The rows are grouped in 4 different ways at once. Each group adds its own fixed numbers to the row, and there is some noise. The rows also spread widely along 18 directions, which tell nothing about the answers.
(in the rows, 128 means zero)
Some rows, each with its group in each grouping after it:
115 113 119 146 102 120 136 131 76 149 110 140 107 93 104 116 136 101 164 127 129 154 153 159 98 145 174 170 138 101 104 153 125 134 108 137 141 123 142 141 135 182 102 60 119 83 136 -> C Z_402 Z_56 Gedes
124 139 115 131 126 125 182 135 146 127 123 109 133 135 116 131 118 137 129 102 138 97 142 178 161 171 175 151 145 107 97 127 95 132 93 151 113 162 148 142 116 112 117 126 105 94 173 -> V Z_466 Z_21 Sikop
117 125 118 137 109 111 135 108 151 140 181 109 163 152 126 145 121 126 93 116 100 102 129 137 148 164 162 128 146 89 115 127 125 100 118 139 129 152 129 146 127 96 151 136 128 112 141 -> Q Z_186 Z_21 Gedes
145 154 87 136 146 170 121 148 100 108 143 164 117 167 125 168 200 167 123 153 145 167 141 90 102 100 110 92 150 149 119 130 96 159 131 134 129 113 100 156 137 154 147 112 160 136 109 -> E Z_466 Z_560 Pilu
128 147 110 113 156 118 122 131 92 162 135 80 144 186 143 151 110 132 111 127 151 88 110 110 157 142 73 115 153 163 190 113 103 125 124 105 115 167 114 167 119 94 203 131 131 144 137 -> Q Z_186 Z_866 Pilu
89 142 158 75 96 148 116 129 166 137 110 88 148 113 91 106 83 95 121 123 117 111 112 133 164 136 137 157 144 78 121 108 134 94 146 119 128 98 148 136 116 122 131 119 124 104 141 -> C Z_402 Z_56 gesu
103 92 154 145 121 82 116 129 101 166 118 89 117 139 123 151 128 140 106 122 114 74 125 157 175 134 136 139 116 92 120 125 134 92 131 126 144 131 122 155 113 105 157 140 120 134 155 -> E Z_466 Z_486 Sikop
126 126 122 60 141 166 122 124 179 130 127 161 162 157 114 134 61 119 113 109 128 95 138 144 157 142 105 108 137 112 124 106 130 125 140 120 122 139 156 139 125 134 156 147 110 123 115 -> V Z_466 Z_866 gesu
140 151 95 120 133 152 135 133 113 115 119 148 132 139 144 122 154 121 114 125 130 120 119 104 128 146 132 124 147 163 131 81 135 173 161 124 147 119 133 151 153 143 136 87 99 129 96 -> Q Z_466 Z_560 Gedes
93 122 189 149 166 148 118 127 184 128 124 174 117 100 113 108 128 133 151 113 133 114 144 125 127 116 109 114 103 149 107 126 146 160 157 118 126 74 141 101 108 124 92 155 143 155 133 -> E Z_466 Z_587 gesu
179 152 138 137 111 126 108 162 66 99 119 84 138 134 162 125 148 160 121 113 119 135 94 87 126 119 135 137 152 154 154 101 99 136 86 105 148 164 121 152 144 79 103 126 147 128 137 -> E Z_402 Z_486 Sikop
176 147 115 131 97 118 137 137 89 97 117 58 129 126 160 131 117 129 104 130 99 155 70 111 133 138 168 135 134 122 150 95 114 117 109 138 136 168 117 139 154 95 118 113 114 110 111 -> Q Z_466 Z_587 Gedes
126 107 126 113 115 133 128 144 95 114 92 99 92 116 120 135 127 117 148 137 140 133 91 120 145 107 130 143 123 147 141 112 125 143 107 122 129 119 152 162 131 171 135 95 136 122 121 -> Q Z_186 Z_21 Gedes
115 109 152 82 145 155 166 124 111 143 117 124 118 96 121 122 70 106 146 155 115 128 115 160 135 144 132 128 143 111 136 159 136 111 115 139 114 134 160 145 158 178 139 105 102 105 95 -> E Z_466 Z_560 Gedes
130 120 97 136 83 132 130 133 87 120 119 122 121 134 125 126 185 147 125 153 122 94 136 104 140 135 163 150 141 142 129 93 135 142 161 109 176 120 131 139 138 157 106 122 100 103 120 -> Q Z_466 Z_56 Gedes
123 107 152 141 111 154 113 106 146 113 176 138 141 122 97 139 140 133 169 155 107 177 110 93 93 106 125 91 113 147 114 131 123 121 116 125 122 89 120 102 116 129 146 163 183 127 93 -> E Z_466 Z_21 gesu
148 183 113 145 124 132 153 124 168 93 142 152 164 117 123 122 149 140 140 87 133 133 150 126 119 128 146 145 129 116 123 145 100 136 111 143 109 137 134 81 126 102 72 143 134 124 163 -> E Z_186 Z_866 Gedes
106 136 97 109 123 96 166 114 139 142 102 101 142 119 141 112 125 80 135 95 152 90 117 137 154 135 99 157 116 150 179 125 137 124 124 134 93 137 137 127 127 124 154 108 101 162 138 -> V Z_466 Z_21 Pilu
103 80 127 150 132 122 82 90 135 162 141 151 85 141 113 144 105 113 137 169 124 174 128 144 91 110 110 95 69 121 128 130 155 128 163 116 131 102 99 119 116 169 150 134 159 130 85 -> V Z_466 Z_56 Gedes
97 128 166 111 163 151 133 148 140 131 116 137 116 111 121 123 109 121 145 122 146 133 131 139 132 122 117 134 140 119 126 148 116 140 109 120 115 120 159 161 121 151 105 111 153 133 138 -> C Z_402 Z_21 Pilu
125 179 139 152 145 117 154 108 176 124 159 117 161 149 115 133 131 152 128 120 124 135 140 154 136 148 153 130 100 100 83 104 87 128 164 168 123 98 110 94 118 88 115 151 137 129 154 -> C Z_466 Z_486 Pilu
107 187 77 109 138 153 132 110 123 137 136 102 138 164 128 139 150 154 100 178 138 109 150 128 136 154 128 131 141 94 181 115 106 118 200 95 152 149 114 127 124 147 100 151 118 100 127 -> E Z_466 Z_587 Gedes
139 136 74 133 115 88 155 105 75 156 105 135 151 133 137 120 143 114 147 107 146 72 160 142 126 157 117 158 122 156 156 116 135 135 151 128 133 148 127 100 141 140 146 103 63 129 132 -> V Z_186 Z_560 Gedes
121 122 168 127 195 172 140 137 89 147 79 186 122 102 115 118 98 119 187 115 143 134 144 142 101 147 104 111 141 158 110 123 123 177 148 114 131 110 163 123 130 167 123 93 99 111 103 -> C Z_466 Z_587 gesu
125 125 136 122 141 162 121 164 98 124 45 143 114 108 93 130 135 134 162 105 147 103 133 111 141 103 114 132 155 134 129 124 122 144 131 94 128 129 152 118 113 145 103 115 97 101 150 -> C Z_466 Z_587 Gedes
119 80 146 106 107 143 154 131 162 96 94 149 97 81 147 105 132 102 115 131 118 116 101 113 145 88 124 117 115 134 146 151 187 112 124 127 100 115 141 107 145 159 103 141 95 154 86 -> V Z_186 Z_56 Pilu
89 110 141 188 168 133 136 136 123 133 147 112 43 143 147 153 174 144 103 176 149 167 110 145 115 137 149 102 121 136 117 139 125 164 124 132 124 114 105 191 118 145 123 98 177 132 108 -> C Z_186 Z_560 Pilu
98 147 160 133 169 126 128 104 122 144 161 173 187 122 140 154 139 117 137 104 106 134 144 150 116 165 138 131 129 79 94 125 118 136 172 156 160 87 167 147 137 140 129 94 143 143 112 -> C Z_402 Z_587 Gedes
150 122 123 93 132 152 131 142 125 90 74 128 125 142 109 162 114 147 146 120 136 125 111 144 159 106 137 134 110 103 108 95 96 135 128 133 144 120 168 136 128 162 112 129 131 110 129 -> V Z_402 Z_486 Gedes
156 159 105 122 124 131 170 134 108 119 120 126 134 109 143 118 118 99 125 112 126 169 118 127 107 126 129 129 147 123 140 161 121 118 100 162 80 150 103 116 154 123 139 84 97 130 114 -> C Z_402 Z_866 Pilu
122 80 110 155 94 98 106 111 71 168 161 128 156 157 117 134 143 117 138 121 110 110 149 137 109 168 162 142 145 121 106 105 125 121 112 116 175 139 140 170 128 129 162 96 132 97 119 -> C Z_402 Z_486 Pilu
108 134 143 153 125 127 113 131 196 121 112 147 110 128 89 135 130 141 137 100 142 127 158 153 135 107 137 138 95 94 92 135 115 132 130 132 114 108 121 91 89 113 79 163 152 124 184 -> V Z_466 Z_56 gesu
96 160 132 106 132 153 100 147 120 157 151 122 91 126 108 108 115 142 131 177 152 159 165 130 110 108 100 139 130 118 140 169 112 124 140 122 115 104 94 155 128 172 121 108 157 128 154 -> C Z_402 Z_587 gesu
130 115 134 147 119 113 130 120 99 158 148 110 159 143 129 123 120 131 125 119 110 94 141 114 124 145 125 116 158 129 139 146 131 94 116 114 121 163 108 113 125 82 151 150 105 119 134 -> C Z_402 Z_587 Pilu
126 139 130 145 120 119 135 120 177 99 92 111 109 110 126 124 122 126 140 111 137 128 113 146 139 123 150 151 84 112 141 111 125 139 138 114 133 131 142 94 107 117 52 157 138 121 145 -> V Z_466 Z_866 Gedes
122 102 114 144 101 135 128 121 133 91 149 191 148 122 113 167 224 148 139 127 113 123 152 101 119 97 144 122 121 116 100 141 134 126 139 141 157 80 146 118 130 164 109 145 148 151 115 -> Q Z_466 Z_560 gesu
128 143 136 125 122 159 136 148 157 100 96 150 101 110 109 132 145 141 114 129 125 148 133 125 133 97 143 120 127 95 94 134 130 129 149 141 110 102 111 107 125 141 93 127 113 119 132 -> C Z_466 Z_56 gesu
118 95 119 169 108 119 149 130 72 158 111 101 98 129 117 121 154 137 143 154 134 82 127 116 139 144 140 126 143 174 136 121 141 133 140 101 138 140 104 122 119 119 148 130 79 98 123 -> C Z_466 Z_866 Gedes
115 148 152 131 178 140 131 123 143 163 200 169 170 146 164 122 116 160 88 123 106 90 178 132 122 167 111 99 161 113 132 163 125 123 140 121 131 161 122 151 147 96 121 157 124 145 132 -> E Z_466 Z_486 Pilu

New rows, each followed by its group in each grouping:
107 113 128 105 104 153 149 146 127 118 133 79 110 157 83 130 136 144 169 164 164 89 116 119 176 129 131 148 141 180 132 103 90 142 99 113 142 106 153 163 103 150 156 148 153 107 153 -> Q Z_402 Z_866 gesu
109 92 140 114 116 137 116 124 122 121 99 138 139 108 122 135 141 90 137 115 108 117 88 103 146 123 128 126 127 137 128 85 157 137 147 119 153 87 169 156 138 152 152 96 121 138 87 -> Q Z_466 Z_486 Gedes
81 91 146 165 134 110 95 127 160 152 115 108 72 120 113 121 105 88 121 121 143 155 114 143 115 117 126 128 108 114 140 143 149 129 101 102 105 133 116 155 96 124 116 109 174 128 137 -> C Z_402 Z_21 Pilu
142 137 88 137 156 169 161 154 114 100 109 130 83 149 140 155 171 165 96 154 147 121 124 111 144 111 118 94 160 141 154 151 112 141 114 116 101 168 111 145 138 145 122 136 113 117 122 -> E Z_186 Z_486 Gedes
166 111 167 126 114 155 134 157 64 95 98 151 152 90 117 165 159 140 170 111 93 163 91 85 115 87 137 105 150 125 83 137 120 120 107 153 132 93 144 117 147 131 144 105 118 123 96 -> C Z_466 Z_866 Gedes
82 176 119 94 115 146 126 114 163 152 153 87 158 150 80 127 111 122 132 153 136 133 138 137 140 148 135 140 137 83 123 113 97 102 165 128 121 102 123 137 105 128 150 127 150 99 149 -> C Z_466 Z_21 Pilu
144 130 140 176 107 79 89 113 73 170 144 143 149 126 111 133 130 151 154 104 114 126 186 148 85 137 142 154 111 92 106 151 110 105 132 125 149 142 100 87 114 109 100 133 129 108 172 -> C Z_186 Z_56 gesu
136 88 129 123 103 118 97 123 108 136 125 119 132 152 91 167 109 131 136 132 108 151 116 149 127 125 164 126 108 81 77 95 112 113 119 143 155 112 137 155 118 147 158 112 156 97 118 -> E Z_466 Z_21 Pilu
142 114 108 146 126 129 92 127 157 129 154 135 136 195 118 134 117 173 99 123 128 87 156 125 139 136 138 105 127 130 119 91 108 132 131 88 154 170 116 132 106 89 110 187 141 109 149 -> C Z_466 Z_486 Pilu
111 130 123 82 140 144 148 137 103 132 64 133 82 106 114 106 103 110 164 152 163 116 126 155 150 118 114 164 104 148 145 109 130 165 161 124 138 97 159 142 140 221 113 82 102 122 114 -> E Z_466 Z_56 Gedes
90 80 154 156 180 157 139 142 132 155 103 166 94 136 128 134 126 122 109 111 135 79 145 146 146 162 128 102 174 132 113 140 151 154 124 93 128 154 146 164 111 126 128 123 100 106 120 -> C Z_402 Z_56 gesu
115 126 165 111 168 170 122 146 157 130 106 136 129 136 90 143 68 127 146 105 131 135 117 152 147 137 132 111 146 107 86 117 98 142 110 129 117 125 162 152 110 126 138 119 143 95 144 -> C Z_466 Z_587 Gedes
99 89 135 176 90 116 129 104 159 155 163 149 130 105 120 91 139 98 107 127 96 122 148 118 102 144 162 116 135 115 103 146 185 106 140 118 116 124 94 98 126 102 119 133 99 118 108 -> C Z_402 Z_21 Pilu
161 141 169 133 129 136 128 110 140 116 202 186 178 98 157 108 100 142 127 116 77 174 155 133 73 146 157 110 124 100 87 160 129 116 121 168 126 126 124 94 163 116 92 136 131 135 103 -> C Z_186 Z_587 gesu
141 152 99 166 111 135 141 143 110 120 116 119 131 141 101 146 175 162 142 117 142 112 149 105 128 115 135 130 156 129 134 152 97 118 108 110 111 156 106 93 105 100 110 151 117 95 173 -> C Z_186 Z_866 Gedes
121 143 78 97 139 126 105 111 137 137 135 145 151 153 154 124 109 68 96 95 139 143 108 107 111 136 85 114 139 145 187 105 145 142 129 113 103 151 129 169 137 134 180 75 137 157 87 -> C Z_186 Z_21 Pilu
114 181 108 118 150 182 131 145 167 115 108 137 113 127 114 119 140 124 111 129 146 144 124 94 127 110 99 110 157 142 153 135 126 150 145 110 89 124 109 123 127 121 116 120 124 128 135 -> Q Z_466 Z_560 Gedes
173 119 140 92 106 137 92 133 75 110 154 142 145 126 142 140 119 167 166 158 110 156 125 88 96 73 89 109 106 156 153 147 112 111 116 123 141 123 119 111 153 157 125 164 160 152 102 -> V Z_466 Z_56 Gedes
147 122 172 122 110 132 122 140 93 150 176 121 159 117 120 117 90 148 156 130 102 126 131 108 116 127 122 118 153 150 110 159 113 106 88 138 118 133 115 129 141 96 158 138 131 122 138 -> C Z_466 Z_866 Gedes
110 147 119 110 101 129 101 126 112 150 151 158 170 116 102 133 166 116 145 115 118 139 157 100 110 106 99 140 137 112 128 149 126 109 138 142 123 81 117 133 137 146 164 98 144 151 139 -> E Z_466 Z_486 gesu
166 143 105 109 143 137 119 131 112 116 156 169 127 146 151 146 113 152 113 142 125 158 140 116 107 94 93 95 114 137 143 155 117 128 134 142 109 141 96 122 153 148 140 134 128 157 103 -> C Z_466 Z_866 Gedes
153 123 117 130 109 124 115 136 132 96 101 121 119 133 128 136 143 109 120 101 131 150 79 86 134 84 101 105 111 167 131 93 139 137 120 143 96 101 102 117 127 107 176 108 127 164 106 -> C Z_186 Z_587 gesu
110 103 136 146 176 129 108 139 107 135 87 148 94 118 142 172 124 109 108 96 128 145 114 158 123 136 137 123 138 74 130 139 133 148 108 114 132 157 161 187 123 154 113 75 149 114 119 -> E Z_186 Z_21 Gedes
125 101 125 96 97 136 124 126 134 117 104 150 83 91 109 85 85 106 163 152 143 149 141 152 108 114 148 158 87 140 129 119 144 147 128 119 135 109 147 121 138 208 77 108 122 112 110 -> C Z_466 Z_21 gesu
106 122 158 91 96 139 128 126 145 99 160 104 108 97 128 112 131 147 147 184 126 143 120 120 131 87 127 146 104 117 174 175 124 92 103 112 131 114 143 124 129 175 68 182 186 141 129 -> E Z_466 Z_56 Sikop
130 106 169 105 85 131 82 118 138 122 173 123 157 141 102 122 104 170 145 155 104 102 131 104 139 109 141 127 102 132 94 89 123 111 156 112 171 86 138 118 121 128 123 179 153 122 127 -> C Z_186 Z_21 Gedes
107 103 140 140 117 124 150 118 84 133 112 113 116 122 110 158 167 173 137 175 117 90 150 158 146 138 174 141 120 70 116 135 120 98 165 112 170 123 147 116 115 169 87 164 112 87 131 -> E Z_186 Z_21 Sikop
153 186 163 152 150 134 108 127 96 136 117 126 166 121 126 131 122 145 153 104 116 147 135 114 97 140 121 131 130 114 120 107 103 139 161 118 140 121 112 84 123 77 99 131 127 116 138 -> E Z_402 Z_866 gesu
92 145 169 154 219 148 179 111 147 133 101 165 153 114 142 150 135 102 137 83 127 115 114 158 135 178 127 103 152 115 116 124 127 160 149 132 115 122 175 128 119 104 126 112 112 134 106 -> C Z_466 Z_560 Sikop
116 72 115 130 113 119 144 136 153 143 95 108 83 131 90 119 80 94 152 107 147 111 112 161 156 128 132 134 116 154 115 127 130 134 68 136 91 142 137 147 113 137 167 110 116 110 149 -> V Z_466 Z_486 Gedes
106 102 142 150 94 164 113 122 146 136 153 149 147 122 54 145 155 126 176 134 111 156 141 97 102 104 130 98 148 121 96 161 123 100 102 119 110 92 115 94 96 118 158 156 163 95 131 -> E Z_466 Z_866 gesu
141 93 131 127 73 131 123 148 157 107 116 56 74 132 121 93 95 137 96 155 122 105 87 113 164 114 152 127 126 156 146 102 144 111 91 100 116 157 100 135 125 96 117 166 116 106 133 -> E Z_466 Z_486 gesu
145 110 176 95 136 122 95 161 121 125 119 147 129 126 131 113 86 167 140 111 133 80 156 124 154 83 95 143 110 138 129 142 119 121 104 113 139 132 150 138 137 135 93 161 139 162 171 -> Q Z_402 Z_486 Pilu
108 96 147 125 166 131 73 140 84 141 70 118 114 159 106 182 125 108 161 111 156 142 91 125 133 109 93 120 119 127 141 83 108 156 127 90 159 106 167 189 92 150 165 90 186 126 110 -> C Z_402 Z_866 Pilu
140 139 121 139 80 140 116 117 152 112 161 139 136 122 92 119 144 136 151 147 113 170 129 91 103 88 131 113 106 141 106 136 126 113 137 142 110 86 87 75 125 122 131 151 143 126 121 -> C Z_466 Z_866 Gedes
117 143 185 113 118 169 74 165 101 131 108 85 121 112 83 138 114 170 160 153 120 150 126 105 120 97 127 134 148 86 124 140 88 98 115 87 143 120 132 140 106 118 87 153 176 85 168 -> C Z_466 Z_486 gesu
111 104 111 77 75 143 119 150 123 117 128 141 119 106 116 96 150 104 135 130 141 105 131 98 147 103 118 162 143 164 148 126 148 134 101 120 133 93 155 180 148 189 144 84 133 147 123 -> E Z_186 Z_486 gesu
111 93 152 133 120 159 140 154 82 149 118 107 94 122 119 125 137 128 121 154 121 117 109 117 143 149 149 112 175 149 97 119 142 136 120 130 127 114 121 181 134 137 181 85 97 100 105 -> C Z_186 Z_587 gesu
